The first 9 rows are patterns. Each new row is the sum of 2 different patterns, raised or lowered, with some noise. Before adding, each is slid sideways (what falls off one end comes back at the other), maybe read backwards, and multiplied by a number that may be negative. Names go in the order of the patterns.
In the rows, zero is written as 128.
Some rows, each with the names of its patterns after it:
| 122 | 126 | 128 | 104 | 138 | 145 | 124 |  99 | 124 | 137 | 130 | 128 | 122 | 134 | 126 | 118 | 100 | 123 | 139 | 126 | 146 | 138 | 161 | 124 | 154 | 144 | 134 | 129 | 140 | 121 | 139 | 135 | 103 | 122 | 131 | 121 | 123 | 136 | 128 | 127 | 125 | 126 |  90 | 139 | 130 | 129 | 133 | => E
| 103 | 122 | 128 | 142 | 127 | 162 | 131 | 124 | 141 | 129 | 132 | 133 | 136 | 154 | 109 | 132 | 138 |  99 | 131 | 125 | 123 | 134 |  97 | 157 | 162 | 134 | 149 | 131 | 125 | 130 | 134 | 119 | 140 | 120 | 129 | 132 | 133 | 134 | 122 | 134 | 132 | 144 | 120 | 123 | 145 | 127 | 129 | => F
| 132 |  92 | 108 | 128 | 121 | 117 | 127 | 140 | 140 | 133 | 124 | 153 | 125 | 129 | 126 | 154 | 135 | 149 | 144 | 122 | 130 | 153 | 118 | 110 | 123 | 128 | 137 | 153 | 132 | 122 | 131 | 123 | 126 | 125 | 144 | 144 | 132 | 135 | 126 | 114 | 119 | 123 | 126 | 156 | 128 | 119 | 137 | => W
| 117 | 132 | 151 | 111 | 131 |  96 | 129 | 140 | 126 | 109 | 132 | 122 | 127 | 128 | 129 | 123 | 116 | 127 | 123 | 148 |  90 | 106 | 106 | 125 | 129 | 133 | 126 | 137 | 158 |  92 | 128 | 108 | 128 | 149 | 128 | 133 | 139 | 117 | 111 | 132 | 108 | 109 | 135 | 126 | 122 | 143 | 132 | => S
| 113 | 129 | 135 | 100 | 127 | 138 | 136 | 127 | 127 | 141 | 103 | 130 | 123 | 125 | 122 | 120 | 119 |  90 | 138 | 100 | 137 | 135 | 129 | 136 | 133 | 128 | 138 | 135 | 152 | 125 | 131 | 123 | 128 | 161 | 117 | 120 | 112 | 143 | 128 | 137 | 114 | 131 | 139 | 118 | 137 | 115 | 143 | => J
| 126 | 166 | 133 | 123 | 121 | 144 | 150 | 144 | 140 | 126 | 117 | 117 | 126 | 149 | 148 | 129 |  96 |  95 | 125 | 118 | 124 | 128 | 123 | 136 | 127 | 129 | 124 | 132 | 115 | 128 | 137 | 122 | 120 | 136 | 114 | 121 | 129 | 121 | 124 | 123 | 131 | 125 | 136 | 111 | 136 | 116 |  99 | => M
| 112 | 122 | 141 | 138 | 125 | 127 | 153 | 133 | 125 | 129 | 127 | 166 | 127 | 155 | 128 | 108 | 123 | 134 | 115 | 123 | 127 | 138 | 131 | 123 | 110 | 108 | 133 | 129 | 130 | 140 |  98 | 110 | 144 |  90 | 110 | 127 | 148 | 129 | 129 | 155 | 151 | 131 | 124 | 156 | 112 | 130 | 143 | => U
| 137 | 166 | 129 | 132 | 138 | 115 | 126 | 151 | 131 | 132 | 132 | 127 | 130 | 115 | 128 | 127 | 121 | 129 | 119 | 152 | 128 | 122 | 127 | 151 | 158 | 111 | 121 | 134 | 129 | 133 | 135 | 128 |  95 | 125 | 129 | 101 | 138 | 118 | 162 | 131 | 128 | 127 | 142 | 130 | 138 | 139 | 118 | => G
| 145 | 123 | 136 | 143 | 131 | 138 | 103 | 115 | 106 | 139 | 126 | 125 | 131 | 138 | 136 | 106 | 114 | 131 | 108 | 119 | 126 | 135 | 121 | 130 | 124 | 123 | 118 | 155 | 143 | 128 | 129 | 134 | 127 | 130 | 145 | 127 | 126 | 137 | 123 | 158 | 129 | 129 | 127 | 137 |  90 | 116 | 109 | => T

New rows, each followed by the names of its patterns:
| 127 | 123 | 123 | 134 | 147 | 125 | 128 | 103 | 132 | 132 | 163 | 133 | 105 | 133 | 118 | 106 | 103 | 133 | 128 | 123 | 125 | 146 | 124 | 130 | 117 | 132 | 135 | 124 | 133 | 131 | 119 | 131 | 138 | 148 | 120 | 129 | 122 | 129 | 120 | 127 | 123 |  99 |  90 | 131 | 129 | 124 | 132 | => M T
| 164 | 168 | 149 | 157 | 143 | 117 | 147 | 166 | 155 | 148 | 151 | 138 | 162 | 154 | 142 | 131 | 181 | 149 | 200 | 156 | 160 | 179 | 159 | 167 | 152 | 154 | 159 | 170 | 166 | 125 | 150 | 158 | 151 | 174 | 136 | 165 | 171 | 179 | 157 | 157 | 178 | 154 | 147 | 131 | 163 | 144 | 122 | => U G
| 121 |  93 | 125 | 129 | 130 | 110 | 121 | 129 | 116 | 124 | 119 | 120 | 126 |  88 | 122 | 128 | 114 | 120 | 125 |  98 | 113 | 129 | 112 | 103 | 123 | 118 | 118 | 128 | 121 | 104 | 135 | 128 | 136 | 139 | 128 | 150 | 121 | 122 | 115 | 107 | 114 | 125 | 135 | 100 | 107 | 123 | 130 | => E G
|  97 | 138 | 141 | 114 | 142 | 136 | 133 | 120 | 133 | 138 | 118 | 140 | 127 | 113 | 170 | 136 | 130 | 118 | 140 | 113 | 139 | 125 | 133 | 147 | 126 | 143 | 108 | 132 | 115 | 129 | 141 | 119 | 139 | 146 | 141 | 109 | 132 | 152 | 102 | 131 | 157 | 146 | 128 | 132 | 134 | 100 | 132 | => W J
| 124 |  99 | 139 | 122 | 136 | 143 | 157 | 119 | 134 | 119 | 126 | 146 | 115 | 145 | 130 | 140 | 129 | 135 | 131 | 137 | 146 | 120 | 146 | 145 | 133 | 139 | 135 | 109 | 128 | 113 | 109 | 164 | 130 | 138 | 138 | 126 | 162 | 125 | 128 | 152 | 106 | 138 | 129 | 128 | 133 | 133 | 150 | => F G
|  90 |  55 | 102 |  91 | 104 |  77 |  97 |  78 | 108 |  95 |  72 |  94 |  77 | 100 |  74 |  96 |  96 |  86 | 125 |  83 |  77 |  72 |  85 |  91 |  67 | 121 |  90 | 110 |  85 |  94 |  95 |  94 | 109 |  79 | 110 |  78 |  82 |  78 |  78 |  83 |  84 |  77 |  81 |  56 |  77 |  89 |  95 | => J T
| 125 |  99 |  95 | 117 |  96 |  90 | 132 | 111 | 111 | 129 | 120 | 108 | 122 | 153 |  94 | 130 |  80 | 112 | 124 | 107 |  94 | 118 | 103 | 110 | 102 | 116 | 108 | 106 | 113 |  93 | 138 |  84 | 101 |  86 | 112 | 111 | 125 | 110 | 116 | 146 |  77 | 121 |  88 | 122 | 133 | 110 | 132 | => S J
| 149 |  97 | 145 | 141 | 167 | 142 | 131 | 164 | 156 | 138 | 145 | 173 | 129 | 154 | 163 | 126 | 139 | 155 | 143 | 139 | 146 | 159 | 134 | 148 | 142 | 157 | 171 | 135 | 164 | 152 | 125 | 141 | 147 | 132 | 138 | 144 | 156 | 144 | 141 | 118 | 146 | 157 | 153 | 145 | 151 | 117 | 129 | => S U
|  95 | 151 | 122 | 108 | 138 | 143 | 129 | 106 | 122 | 128 | 104 | 124 | 132 | 122 | 106 |  90 | 126 |  85 | 129 | 136 | 148 | 120 | 134 | 128 | 133 | 117 | 128 | 135 | 134 | 146 | 140 | 124 | 124 | 120 | 142 | 139 | 123 | 157 | 142 | 127 | 106 | 125 | 115 | 100 | 104 | 120 | 126 | => U G
| 125 | 106 | 125 |  95 | 128 | 115 |  96 | 116 | 120 | 126 |  91 | 121 | 112 | 113 | 128 | 134 | 126 |  98 | 116 | 112 | 108 | 150 | 127 | 130 | 117 | 132 | 123 | 112 | 124 | 121 | 132 | 110 | 112 | 118 | 149 | 117 | 120 | 128 | 115 | 149 | 131 | 128 | 124 | 127 | 131 | 120 | 128 | => J M
| 128 | 102 |  91 | 123 | 120 | 145 | 124 | 147 | 122 | 117 | 108 | 114 | 125 | 125 | 130 | 156 | 129 | 111 | 126 | 107 | 123 | 111 | 111 | 120 | 131 |  94 | 110 |  94 | 116 | 133 | 127 | 139 | 142 | 139 | 122 | 147 | 120 | 121 | 113 | 145 | 142 | 130 | 117 | 123 | 140 | 113 | 118 | => E W
|  98 |  86 | 117 | 107 | 127 |  91 |  96 |  87 |  73 |  63 | 109 |  86 | 112 | 105 | 106 |  92 | 118 | 104 |  99 |  97 |  92 |  65 | 115 | 106 |  78 |  88 | 105 |  84 |  95 | 112 | 115 |  92 | 106 | 115 |  57 |  96 |  94 |  99 | 102 |  79 | 116 | 108 | 101 |  94 | 107 |  78 |  65 | => E T
| 100 | 113 | 118 | 109 | 125 |  87 | 122 | 108 | 121 | 115 | 121 | 114 |  92 | 115 | 105 |  93 | 123 |  88 | 100 | 103 | 125 | 108 |  98 | 132 | 109 | 120 |  91 |  96 |  98 | 142 | 113 | 114 | 121 | 105 | 131 | 114 | 121 | 107 | 116 | 130 | 115 | 116 | 116 |  76 | 114 |  89 | 103 | => W J
| 126 | 135 | 142 | 128 | 124 | 143 | 131 | 129 | 124 | 141 | 154 | 115 | 144 | 153 | 110 | 137 | 111 | 113 | 131 | 121 | 120 | 132 | 125 | 108 | 128 | 147 | 123 | 142 | 144 |  96 | 108 | 138 |  81 | 113 | 142 | 140 | 156 | 101 | 138 | 143 | 123 | 122 | 147 | 132 | 147 | 168 |  97 | => S U
| 144 | 129 | 131 | 137 | 129 | 122 | 138 | 134 | 143 | 138 | 145 | 132 | 123 | 133 | 130 | 128 | 103 | 122 | 146 | 154 | 158 | 139 | 126 | 119 | 129 | 145 | 151 | 144 | 151 | 129 | 132 | 130 | 168 | 126 | 102 | 126 | 143 | 108 | 147 | 141 | 141 | 131 | 128 | 118 | 135 | 131 | 122 | => W M
| 107 | 135 | 154 | 135 | 150 | 121 | 102 | 129 | 115 | 133 | 137 | 135 | 127 | 144 | 133 | 133 | 136 | 132 | 122 | 127 | 144 | 125 | 131 | 119 | 139 | 131 | 123 | 132 | 134 | 156 | 139 | 152 | 142 | 131 |  94 | 117 | 137 | 129 | 138 | 131 | 121 | 118 |  99 | 136 | 133 | 128 | 152 | => F M
| 152 | 143 | 122 | 124 | 135 | 176 | 168 | 149 | 157 | 141 | 143 | 175 | 153 | 137 | 179 | 130 | 155 | 118 | 147 | 150 | 141 | 137 | 146 | 150 | 129 | 149 | 152 | 111 | 145 | 121 | 131 | 156 | 158 | 124 | 171 | 144 | 137 | 156 | 144 | 159 | 149 | 152 | 172 | 127 | 156 | 133 | 121 | => F G
| 118 | 125 | 146 | 130 | 147 | 143 | 140 | 134 | 130 | 141 | 136 | 162 | 126 | 157 | 104 | 114 | 130 | 122 | 122 | 131 | 122 | 112 | 112 | 134 | 122 | 137 | 108 | 105 | 138 | 137 | 136 | 144 | 139 | 138 | 128 | 130 | 116 | 127 | 122 | 133 | 137 | 150 | 144 | 117 | 153 | 134 | 121 | => J T
| 130 | 147 | 147 | 136 | 154 | 150 | 152 | 155 | 171 | 158 | 164 | 147 | 160 | 143 | 139 | 143 | 130 | 143 | 149 | 149 | 138 | 143 | 139 | 144 | 144 | 127 | 144 | 155 | 153 | 129 | 134 | 140 | 141 | 150 | 153 | 151 | 141 | 121 | 146 | 136 | 134 | 141 | 138 | 142 | 140 | 148 | 130 | => E W
| 140 | 123 | 123 | 122 |  93 | 114 | 127 | 125 | 130 | 131 | 135 |  99 | 119 | 103 | 110 | 109 | 110 | 132 |  81 | 122 |  98 | 131 |  97 | 104 | 128 | 119 | 110 | 128 | 136 | 151 | 120 | 119 | 133 | 117 | 153 | 106 | 131 | 108 | 150 | 131 | 122 | 107 | 140 | 123 |  94 | 124 | 106 | => W J
| 137 | 148 | 156 | 137 | 151 | 128 | 126 | 150 | 132 | 136 | 149 | 150 | 128 | 139 | 141 | 142 | 151 | 136 | 159 | 141 | 143 | 150 | 143 | 136 | 126 | 123 | 129 | 166 | 128 | 130 | 157 | 147 | 162 | 138 | 140 | 153 | 128 | 159 | 144 | 142 | 160 | 131 | 154 | 124 | 121 | 146 | 137 | => F G
| 135 | 143 | 113 | 130 | 138 | 130 | 144 | 137 | 130 | 108 | 135 | 120 | 158 | 137 | 141 | 161 | 140 | 129 | 120 | 131 | 132 | 144 | 159 | 117 | 106 | 137 | 144 | 128 | 106 | 140 | 123 | 142 | 137 | 137 | 134 | 136 | 135 | 126 | 127 | 135 | 124 | 140 | 146 | 139 | 152 | 133 | 102 | => W G
| 118 | 124 | 139 | 143 | 118 | 115 | 127 | 114 | 110 |  94 | 119 | 121 | 116 | 126 | 141 | 124 | 130 | 134 | 106 | 132 | 144 | 124 | 139 | 139 | 122 | 133 | 129 | 130 | 119 | 125 | 148 | 136 | 131 | 118 | 113 | 127 | 146 | 115 | 121 | 122 | 145 | 131 | 150 | 122 | 116 | 123 | 149 | => W U
| 113 |  92 | 110 | 105 | 102 | 112 |  90 |  98 |  80 | 105 | 121 | 100 | 128 | 129 | 108 | 114 | 106 | 108 | 113 | 122 |  98 | 109 | 107 | 101 | 109 | 122 | 117 |  98 | 103 | 115 |  93 | 118 |  99 | 106 |  88 | 106 | 106 |  88 | 110 | 102 | 117 | 109 | 112 |  92 |  94 | 102 |  89 | => J T
| 151 | 136 | 148 | 138 | 137 | 143 | 164 | 156 | 112 | 168 | 151 | 136 | 129 | 144 | 128 | 156 | 180 | 139 | 148 | 141 | 136 | 133 | 127 | 142 | 156 | 144 | 139 | 142 | 184 | 139 | 142 | 155 | 115 | 129 | 155 | 166 | 141 | 160 | 140 | 152 | 139 | 120 | 140 | 140 | 160 | 136 | 157 | => W J
| 139 | 135 | 125 | 147 | 139 | 100 | 160 | 127 | 145 | 149 | 169 | 145 | 148 | 152 | 139 | 169 | 122 | 134 | 137 | 142 | 133 | 137 | 131 | 135 | 133 | 133 | 148 | 140 | 139 | 123 | 146 | 128 | 146 | 101 | 115 | 164 | 146 | 144 | 137 | 146 | 163 | 141 | 128 | 170 | 117 | 130 | 156 | => F J
| 120 | 121 | 123 | 132 | 116 | 123 | 119 | 122 | 138 | 109 | 121 | 120 | 122 | 126 | 123 | 135 | 131 | 109 | 120 | 126 | 135 | 145 | 123 | 115 | 127 | 131 | 120 | 131 | 125 | 134 | 125 | 136 | 116 | 120 | 101 | 108 | 121 |  91 | 114 | 122 | 124 | 117 | 127 | 112 | 108 | 150 | 137 | => E G
| 170 | 159 | 138 | 166 | 150 | 142 | 164 | 178 | 153 | 171 | 148 | 147 | 143 | 128 | 160 | 143 | 147 | 171 | 174 | 143 | 158 | 141 | 148 | 152 | 154 | 158 | 152 | 152 | 143 | 166 | 150 | 134 | 151 | 184 | 150 | 183 | 139 | 151 | 156 | 153 | 159 | 155 | 152 | 155 | 169 | 159 | 141 | => S U
| 124 | 129 | 132 | 124 | 124 | 130 | 157 | 123 | 159 | 149 | 139 | 135 | 134 | 135 | 148 | 150 | 134 | 132 | 123 | 125 | 126 | 126 | 150 | 126 | 135 | 144 | 118 | 133 | 116 | 142 | 123 | 131 | 147 | 113 | 124 | 128 | 127 | 130 | 139 | 117 | 132 | 136 | 141 | 144 | 114 | 125 | 136 | => J U
| 161 | 150 | 157 | 123 | 168 | 124 | 156 | 155 | 144 | 171 | 171 | 162 | 145 | 156 | 173 | 155 | 143 | 157 | 175 | 186 | 137 | 166 | 172 | 136 | 150 | 163 | 138 | 147 | 149 | 151 | 186 | 150 | 141 | 138 | 157 | 146 | 158 | 168 | 125 | 142 | 187 | 116 | 128 | 157 | 158 | 152 | 148 | => E U
| 133 | 109 | 135 | 142 | 104 |  96 | 126 | 122 | 138 | 110 | 108 | 122 | 131 | 121 | 158 | 138 | 138 | 103 | 114 | 117 | 128 | 142 | 124 | 134 | 120 | 122 | 128 | 123 | 120 |  98 | 122 | 132 | 141 | 103 | 114 | 126 | 124 | 120 | 135 | 130 | 131 |  99 | 124 | 125 | 119 | 124 | 122 | => E M
